There are 4 nested groupings, the coarsest first. Each group lies inside one group of the grouping before and may be the whole of it. The rows also spread widely along 16 directions, which tell nothing about the answers.
In the rows, zero is written as 128.
Known rows, each followed by its group in each grouping:
[163 129 123 143 156 114 133 139  99 180 140 148  60  97 176 146 128 145
 139 122 151 143 182 125 108] | J936 Zon renu J573
[ 82 130 151 147 158 114 147 108 119 150 129  89  78 114 133 173 139 115
 100 149 120 105 138 128 130] | J780 vime Kisod J940
[124 143 116 147 132 134 189 153 126 173  82 135 138 140 127  95 124  67
  70  98 130 144 173 143 106] | J831 ren Vaga J107
[180 112 129 162 147 105 128 143 142 157 103 140  82 152 115 116  90 183
 148 136 101 161 120  90 108] | J780 Lekip miz J462
[122 121 123 134 106 124 125 115 150 132  99 142 134 143 129 113 120  97
 129 125 129 123 140 107 128] | J780 vime zev J552
[148 147 116  92 113 134 116  67 114 112 175 133 140 134 130 130 143 122
 133 146 135 106 119 175 141] | J323 baz Fer J490
[155 109  95 128  94 126 129  89 115 128 148 117 183 111  97 104  94  99
 107  97  94 121 154 178 101] | J323 koba Sini J208
[ 69 144 155 115 177 130 126  87 124 123 143 149 116 149 151 154 156  84
 174 142 130 163 149 147 127] | J780 leg mig J184
[127 115 128 135 131 136 131 139 138  90 123 121 124 132 135 121 136  84
 138 117 120 127 202 141  97] | J323 baz zusi J298
[137 123 126 146 129 134  87  75 134 164 139 141  97 161 128 100  81 135
 188 102 112 169 140  93 135] | J323 koba Nipir J12
[119 133 129 162 111 120 121 128 121 117 127 122 159 136 129  94 162  93
 123  99 114  96  92  99 125] | J936 zuniz Fene J76
[163 141  79  82 102 125 118 146 110 129 139 180 164 121 133 100  87 107
 143 100 104 159 111 137 130] | J780 leg Pozig J801
[128 104 119 153 112 104 141 131 149 125  93 122 121 176  93 106 107 117
 120 160  94 140 120  99 102] | J780 vime dezo J697
[ 53 149 134 169 146  98  73 110  60 111 169  98  85 144 139 136 149  91
 153 162 148 110  95  85 119] | J323 baz Fer J104
[138 120 112 136 130 108 119 134 123 128 110 153 144 139 148 131 147 151
 156 142 131 143 136 149 107] | J780 vime zev J322
[120 181  83  82 125 138 120 145  77 134 127 128  40 172 139  77  69  90
 158 126 122 128 128 103 157] | J936 zuniz sapun J957
[118 134 166 168 163 118 114 116 153  98 102 145 140 151 122 129 154 100
 114 153 138 114 129 105 122] | J780 vime dezo J942
[125 117 122 120 120 134 110 127 150 129 136 134 151 121 137 139 135 129
 154 111  99 144 103 120 144] | J936 Zon mal J581
[142 134 138 138 133 131 117 160 133 132 113 140 159  94 152 133 136 133
 131  80 140 125 127 111 124] | J936 Zon tipez J99
[124 145 166 115 175 138 121 136 153  99 100 154 137 130 132 148 102 114
 138 125 153 151 149 119 119] | J831 nur peba J933
[181  84 117 149  94 110 136 118 175 157 127 173 136 111 149 133 141 140
 143 128 121 133 144  96 104] | J831 ren sef J907
[ 90 151 141 150 156 124 139 144 115 134 127 133 159  94 123 130 112  57
 102  71 117 139 113 106 122] | J323 koba Papig J75
[137 157 114  88 105 157 100 137 164 129  86 147 160 155 138 128 112 159
 123 132 136 128  89 134 190] | J780 vime Kisod J514
[138 175 114 123 119 120 133 156  73 115 116  92  92 170 131  93 119 161
 111 143 168  88 113 123 119] | J323 koba Papig J75
[102 125  96 148 143  94 125 119  93 129 135 145 127 111 111 119  96  57
 134 121  85 136 127 138 104] | J323 koba Sini J208
[104 132 109  89 176  76 179 168 106 117 127 186 102  34 173 201 132  65
 147 130 112 107 135 173 106] | J780 Lekip miz J462
[181 110 107 128 115 125 133 124 142 111 146 153 104 126 143 109 131 120
 150 124 103 111 166 116 104] | J831 ren sef J907
[154 112 117 110 106 115 122 121 162 114 122 154 138 162 109 122 105 129
 151 155 116 161 106 111 117] | J323 baz Fer J490
[132 164 131  57  95 166 125  97 120 114 158  88 104 130 135 132  95 128
 128  99 155  90 137 135 159] | J323 baz Fer J104
[172 111  97 130 114 107 125 176 117 132 165 166 118 125 161 137 153 144
 133 154 129 166 129 103 102] | J780 vime dezo J942
[154 149  88 122 116 127 153 110 115 141 110 175 192 150 120  76 151  67
  88 128 124 137 128 193 124] | J936 Zon renu J573
[140 147 173 185 165 174 105 131 166 123  92 120 122 156 132  97 141 112
  97  92 154 139 204  99 138] | J323 baz Fer J490
[139 126 131 124 127 121 126 125 144 111 124 125 142 130 135 147 160 169
 148 137 123 113 104 149 127] | J323 baz Fer J490
[114 137 139 127 149 120 154 128 150 140  90 134 112 145 145 147 164 128
 125 155 137 121 123 147 133] | J936 Zon renu J573
[200 142  90 125 113 115 140 148 105 177 164 186 110 116 140 102 103 104
 104 114 136 177 131 104 119] | J323 baz zusi J298
[103 139 125 159 134 115  80 114  91 141 150 111 141  79 133 148 121 148
 134  97 113  92  60 104 150] | J831 nur peba J933
[106 132  77  94 135  97 145 195  88  71 107 121 156 128 137 141 162 138
 151 162  90 113  93 203 101] | J936 Zon renu J573
[ 77 141 153 153 149 129 104 122 137 122 102 128 128 153 153 136 164 122
 160 127 146 134 125 107 135] | J780 vime zev J552
[137 139 135 137 145 113 124  98 114 167 136 138 123  87 153 161 151 139
 115 131 149 101 117 150 140] | J936 Zon tipez J99
[ 74 131 115 150 132  80 110 155  94  81 116 126 136 162 116 116 145 109
 178 153 108 126  60 103  94] | J323 baz Fer J490
[131 145 157 114 119 151 147 128 142 132  87  65 151 130 110 144 105 180
  79 106 148  94 136 150 137] | J780 vime dezo J942
[117 127 136 163 141 145  80  94 162 125 123 152 142 146 141 108 150  99
 168 109  99 133 121  99 160] | J936 zuniz sapun J957
[111 164 139 114 156 156  99 124 143 139 113 137 141 146 109 128  75  80
  89 136 129 170 118 114 174] | J936 zuniz sapun J957
[115 147 145 175 123 145  86 115 143 113  86 149 164 143 146  83 153  88
 139  82 165  94 153  97 138] | J323 baz Fer J104

New rows. What belongs after each?
[121 152 117 145 153 147  88 132 129 153 112 111 173 154 105 128 105 179
 110 135  87 171  65 150 169] | J831 ren Vaga J107
[107 143 116 120 126 132 113 113 126 134 134 139 118 144 141 125 140  88
 128 143 123 132 109 120 155] | J936 Zon renu J573
[144 145 147 159 138 119 119 140 106 148 120 115 109 147 128 102 104 165
 147  96 141 137 110  68 101] | J831 ren sef J907
[147 106 122 152 115 138  76  91 159 123 135 167 156 124 146 100 124 113
 195  70 102 135 144 100 134] | J323 koba Nipir J12
[120 138 141 141 167 172  97 146 134 136  85  84 101 154 126 114  80 163
 154  83 102 168 182 133 140] | J936 Zon renu J573
[143 122 168 185 136 171 116 129 196 151  85 149 133 158 130 101 130  75
  65 108 156 156 211  63 142] | J780 leg mig J184
[104 150 140 127 146  99 117 126  85 108 117 134 159 125 136 132 125 121
 142 127 155 114 111 140  98] | J780 vime Kisod J940
[117 141  93 112 130 114 128 148  94 119 148 127 141 150 112 128 128 109
  96 173 100 158 104 159 124] | J780 leg Pozig J801
[174 126 102  94  97 149 137 130 146 151 126 111 150 110 103 127  77 144
  86 105  94 133 114 148 151] | J936 Zon tipez J99
[104 114 123 163 129 126 139 128 144 160 125 128 120 119 139 150 166 106
  89 145 124 131 131 120 134] | J831 nur peba J933
[149 101 144 123 129 129 121 164 159 100 131 123 172  75 135 174 126 149
 117 102 106 124 142 127 112] | J780 leg Pozig J801
[127 149 153 116 143 131 155 124 129 139 134 129 119 144 128 130 130  83
  97 135 158 155 144 114 113] | J936 Zon tipez J99
[ 81 137 135 137 120 127 110 159 115 118 116  89 108 152 148 129 147 159
 176 107 138 130 103  91 123] | J323 baz Fer J490
[173 138 130  86 130 111 155  77 120 104 177 125 129  91  99 149  93 113
 100 139  97  78 101 155 117] | J831 ren sef J907
[121 124 112 139 123 113 162 176 101 114  77  88 105 159 127  99 127 137
 135 122 120 109 165 146  80] | J936 zuniz Fene J76
[111 147 120 106 136 145 112  97 140  91 117 101 148 151  99 132 125 134
 124 146  90 104  96 181 164] | J323 baz Fer J490
[127 158 161 139 176 137 134 112 139 154 121 119  97 156 135 144 148 151
 116 147 135 145 113 133 152] | J936 zuniz Fene J76
[164 114  93 111  89 136 124 126 140 136 123 162 187  80 133 118  88  85
 105  89 119 120 164 144 121] | J831 ren sef J907
[140 130 119 167 125 108 127 136 107 115  96 131 180 121 126  92 135 135
 141  82 125  96 125 145  93] | J323 koba Papig J75
[112 121  96 139 107 133 105 176 110 143 112 105  93 136 148 117  98 129
 133 113 132 141 167  99 126] | J323 koba Nipir J12
[108 128 124 152 101 116 106 116 102 130 142 100 160 164 125 106 146 144
 152 119 143 143 102 114  99] | J323 koba Sini J208
[ 97 131  73 108  76 139 105 129 100 105 118  90 152 159 131  98 124 129
 149 126 113 103 131 170 136] | J323 koba Papig J75
[144 156 142 158 152 132  86 106 122 149 129 133 100  88 172 136 146 176
 164  78 123  56  90  98 172] | J831 ren Vaga J107
[149 143 132 123 130 106 159 148  80 121 133  96  90 122 139 131 135 125
  87 150 171  88 163 138  82] | J936 Zon renu J573
[160 126  88 103 137 102 106 139  75 102 192 124  74 140 139 146 115 155
 153 193 119 148 145 156  96] | J323 koba Sini J208
[168 132 115 155 123 121 129 177 127 107 105 144 137 140 148  91 148 140
 138 108 124 105 134 103 102] | J831 ren Vaga J107
[141 144 144 155 132 118 131 120 128 141 108 135 131 136 138 121 154 133
 115 126 163 110 132 124 120] | J323 baz zusi J298
[148 125 126 151 128 157 124 136 156 153 126 123 131 146 141 117 143 141
 114 111 110 153 151 118 140] | J831 ren Vaga J107
[ 87 143 122 131 143 170 102 110 178 112  95 161 151 159 140 111 155  72
 142 116 103 141 133 134 182] | J831 nur peba J933
[132 116 126 164 117 139 131 115 152 145 126 115 134 128 115 119 132  94
  78 114  98 126 144 109 137] | J780 vime zev J322
[136 121 134 145  80 111 139 145 127 125 105 127 172 109 156 117 167 131
 126  91 174  77 128 108  96] | J780 Lekip miz J462
[134 104 115 124 116  95 103 104 122 128 100 166 182 107 133 139  91 124
 162 129 135 134 144 155  92] | J780 vime Kisod J940
[117 119 132 118 121 147 105 182 178  78  82 124 154  87 170 166 159 129
 127 112 126  67 142 129 163] | J936 zuniz Fene J76
[ 75 150 173 112 154 127 156 120 158 146  81 125 101 152 156 163 144 133
 159 138 172 133 129 111 125] | J831 ren sef J907
[171 126 143 131 144 137 122 134 141 140 147 135  96 139 138 136 103 152
 134 134 137 169 166  95 107] | J831 ren sef J907
[104 101 123 175 108 135  86  99 178 128  91 128 183 161 110 119 155 118
 109 153  93 127 115 127 154] | J780 leg Pozig J801
[ 79 111 131 125 119 134 119  95 169 129 110 120 136 153 106 145 112  82
 130 149 103 157 126 126 143] | J323 baz Fer J490
[106 141 117  99 118 133 105 143 142 144  97 147 114 156 145 138  92 124
 148 149 151 168 120 105 153] | J780 Lekip miz J462
[144 117  87 123  96 118 134 134 115 136 146 134 113 126 129 116 113 104
 118 128  92 125 131 121 123] | J780 vime Kisod J514
[148 147 148 164 144 145 112 133 130 147 122 114 122 151 139 115 152 153
 101 126 145 133 132 114 142] | J936 zuniz Fene J76
[131 124 122  98  74 105 143  93 117 137 182 115 115 125 131 139 125 113
 137 131 145 109  92  95 108] | J323 koba Sini J208
[175 156 155 118 155 125 186 142 133  98 126 127 135 167 112  96 164 134
 115 115 119 129 105 137  94] | J936 Zon renu J573
[119 102 111 120 139 133 121 120 153 100 131 142 118 115 140 151 120  66
 130 156  92 122 191 154 123] | J831 ren Vaga J107
[148 142 108 162 137 142 113 134  99 143 116 130 117 153 146  80 140 110
 119 119 143 133 194 144 117] | J936 zuniz sapun J957
[134 122 143 131 106 120 155  90 137 150 130 112 140 153 123 121 146 148
 132 115 125 126 110 123 110] | J780 vime Kisod J940
[ 99 136 146 111 141 118 112  62 147 127 104 159 144 163 117 116  95  84
 187 129 117 148 105 129 134] | J936 zuniz Fene J76
[ 89 119 151 135 122 140 163 108 142 157 121 105 129 133 135 149 142  85
  90 125 163 148 184 132 103] | J831 nur peba J933
[104  95 143 154 149 121 146 125 178 136 119 118  79 125 131 177 152 106
 114 167 103 140 162 118 127] | J323 baz Fer J490
[178 120 108  90 108 130 158 118 138 119 176 144 131 122 112 109 104  89
 130  99  69 144 111 123 121] | J936 zuniz Fene J76
[ 92 145 188 123 131 139 155 118 147 145  90  93 121 119 145 153 119 116
 115  88 192 106 166 105 116] | J780 Lekip miz J462
[ 96 116 126 151 131 123  97 102 130 128 133 135 112 120 167 153 170 105
 159 146 145 115 172 143 130] | J323 baz zusi J298
[ 80 125 132 142 140  98 161  81 150 193 107 152 137 141 115 161 136  75
  87 175 138 163 104 148 136] | J323 koba Nipir J12
[132 148  73  86 105 138 151 156 125 105  84 144 160 115 129  97 106  96
 127  92  88  86 125 175 143] | J831 ren sef J907
[191 160 114 107 117 127 142  86  82 186 182 143 108 143 134  88 110 150
 140  93 136 160 101 126 120] | J936 Zon renu J573
[149 136 123 116 106 141 125 158 147 107 138 162 172 148 136 108 140  80
 101 129 148 165 135 103 122] | J780 Lekip miz J462
[114 124 122 141 126 146  80 132 134 117 129 128 161 108 147 137 124 115
 135 100 117 137 150 124 144] | J780 vime zev J322
[114 131 124 152 137 118 139 140 113 144 107 120  94 127 128 119 108  93
 109 115 116 122 159 110 115] | J780 vime Kisod J514
[129 141 128 144 148 140 107 160 133 117 130 125 128 142 149 132 153 143
 129 133 116 135 118 113 139] | J831 ren Vaga J107
[135 127 140 133 108 158 119 135 145 128 115  92 112 136 133 110 116 119
 116  93 135 113 168  93 131] | J936 Zon tipez J99
[ 95  97 127 172 108 111 108 106 155 146 129 140 163 144 136 137 177 116
 147 143 110 153  93 106 126] | J780 Lekip miz J462
[ 95 125 167 161 137 121 119 167 138  61  76  83 110 154 128 110 139 140
 181  89 131  82 141  75  88] | J323 baz Fer J490
[137 118  81 149  58 143 143 151 143 190 117 131 151 119 167 107 192 122
  88  97 134 112 123 117 160] | J936 Zon mal J581
[117 132 115 138 125 125 107 145 126 116 125 115 117 140 118 134 118 119
 102 152 102 120 106 107 145] | J780 vime Kisod J514
[129 138 134 144 125 110 155  87 134 161 124 154 144 145 133 117 163 109
 118 140 144 125 109 130 115] | J831 ren sef J907
[126 152 125  97 145 121 124 134 120 122 190 152  99 125 145 150 140 111
 160 128 105 164  70  99 147] | J323 baz zusi J298
[140 109  90 160 114  87 125 184 107  99 110 161 132 112 168 113 183  98
 141 148 132  87 145 121  90] | J936 zuniz sapun J957
[ 82 155 114 121 139 127 128 132 108 154 118 123 127 139 118 137 105  94
  91 147 122 160 103 135 150] | J780 vime zev J552
[164 115 112 102  94 140 132 150 132 110 142  91 121 126 124 140 113 159
 102 136 128 120 156 143 117] | J323 baz Fer J490
[129 143 110 113 100 150  73 139 114  76 176  98 125 141 120 102 107 115
 156  98  88 115  87  82 154] | J323 baz zusi J298
[145  81  99 144  96  93 143 163 132 165 131 134 163  65 151 163 142 170
 142  88 106 130 113 134  97] | J323 koba Nipir J12
[120 109 131 111 130 152  83 138 146 121 161 123 161  75 152 182 100 136
 148 102 113 162 153 122 134] | J831 ren sef J907
[161 139 129 131 122 131 153 114 127 130 144 124 199 147  85  93 108 112
  92  97  92 155  90 139 104] | J831 ren Vaga J107
[171 108  90 140  98 159 114 139 161 168 153 133 140 129 125 111 122 123
  95 109  75 174 131 111 162] | J936 zuniz sapun J957
[140 132 110 154 121 143 107 153 140 126 119 118 131 151 115 107 120 121
  85 133 110 135 126 109 151] | J323 koba Nipir J12
[ 97 142 129 151 142 128 123 142 145 144  98 142 135 152 140 133 167 112
 102 152 128 139 114 121 151] | J780 leg Pozig J801
[149 107 163 155 181 117 150 141 190 158  88 174  96  53 159 187 120 114
 127  95 113 118 169 107 134] | J780 Lekip miz J462
[130 160 129 151 183 134 185 109  97 157 123  94  36 165 108  96 110  92
  89 132  91 120 177 149 116] | J831 ren Vaga J107
[115 148 144 100 140 127 126 143 133 108 115 134 119 124 136 143 101 114
 151 110 147 128 123 109 125] | J323 baz Fer J104
[136 155 127 133 162 124 138 155  93 121  99 124 123 143 137 104 124 139
 141 109 130 129 147 160 108] | J936 zuniz Fene J76
[156 146 114 149 158 137 109 136 114 130 117 152 128 148 151 114 159 164
 131 143 144 142 153 162 126] | J831 nur peba J933
[145 157  93 131 139 135 124 124  69 132 130 102 128 190  96  77 105 117
  79 171 123 163 155 188 111] | J936 Zon renu J573
[118 143  94 112 117 123 100 144 120 160 124 164 126 155 155 133 131 147
 156 156 151 179  99 127 150] | J323 baz Fer J104
[133  97 111 145 120 143 143 233 161 110 103 153 161  84 176 142 168 110
 123  75 123 156 189 109  97] | J831 nur peba J933
[105 150 135 115 138 142  82 105 123 162 123 105  93 143 147 163  95 178
 141 163 161 142 128 120 161] | J831 ren sef J907
[144 167 107  43 102 177 143 168 137 121 133 118  93 174 148 112  88 137
 137 120 145 166 153 115 150] | J831 ren sef J907
[182 144  92 113 150 131 134 152 108  95 160 155 103 105 148 109 154 111
 136 114  80 103 138 158 131] | J936 Zon tipez J99
[123 130 117 114 171  70 129 120  87 164 113 170 104 113 124 167  63 121
 136 184 138 173 138 159  90] | J780 leg Pozig J801
[110 136 146 120 156 118 163 126 132 131 124 134  84 127 139 140 125  69
 129 127 122 130 154 118 116] | J936 zuniz Fene J76
[139 126 113 124 134 143 109 137 157 114 112 148 117 124 147 128 129 118
 157 112 100 128 156 137 150] | J323 baz zusi J298
[131 152 150 134 165 144 113 122 113 158 121  97 109 138 152 147 142 202
 149 117 145 144 131 155 138] | J936 Zon renu J573
[172 115 110 149  94 127 104 178 117 132 134 102 141 170 139 100 150 212
 149 130 135 160 115  98 100] | J936 zuniz sapun J957
[155 149 100 159 111 150  96 193 121 114  91 119 157 133 156  96 156 156
  88 117 143  85 138 125 148] | J831 ren Vaga J107
[189 125 133 160 138 103 140 114 138 150 144 169  92 159 142 115 163 143
 121 164 141 147 135 100 106] | J780 vime zev J322
[123  98  59 134 118 128  86 223 145 127  96 162 178 112 151 146 129 157
 145 133  68 196 114 146 146] | J780 vime zev J552
[168 117 114 170 124 113 104 116 107 124 149 154 156 120 155 104 171 138
 147 110 142 116 163 145  95] | J323 koba Nipir J12
[115 142 134 103 142 132 173 139 145 129  69 107  62 187 109 120  89 102
  94 171 133 134 189 138 119] | J780 leg Pozig J801
[135 155 122  96  94 134 148 174  89 112 150  97 132 124 136 113 115 114
 108  90 161 123 132 109 103] | J323 baz zusi J298
[143 139 117 115 120 136 125 191 119 127  80 133 189 137 133 104 104 150
 130  87 151 168 140 139 103] | J936 Zon mal J581
[ 61 156 143  86 108 152 120  72 153 103  83  91 145 203 111 130 128 107
 114 181 150 102 115 159 170] | J780 vime Kisod J940
[146 123 109 143  84 122 120 133 104 143 178 127 140 119 150 108 155 124
 136  95 127 129 102  90 115] | J780 Lekip miz J462
[ 61 141 119 159 139  82 131 122  80  76  82 131 209 150 110  91 162  79
 163 113 105  91  82 169  78] | J780 vime Kisod J514
[126 136 134 127 134 112 112  93 151 149  59 144 151 161 105 123  84 139
 134 160 141 129 101 140 140] | J936 zuniz sapun J957
[170 119 127 143 103 141 100 119 141 112 144 109 113 157 124  89 123 149
 156 107 103 113 126  81 127] | J936 zuniz sapun J957
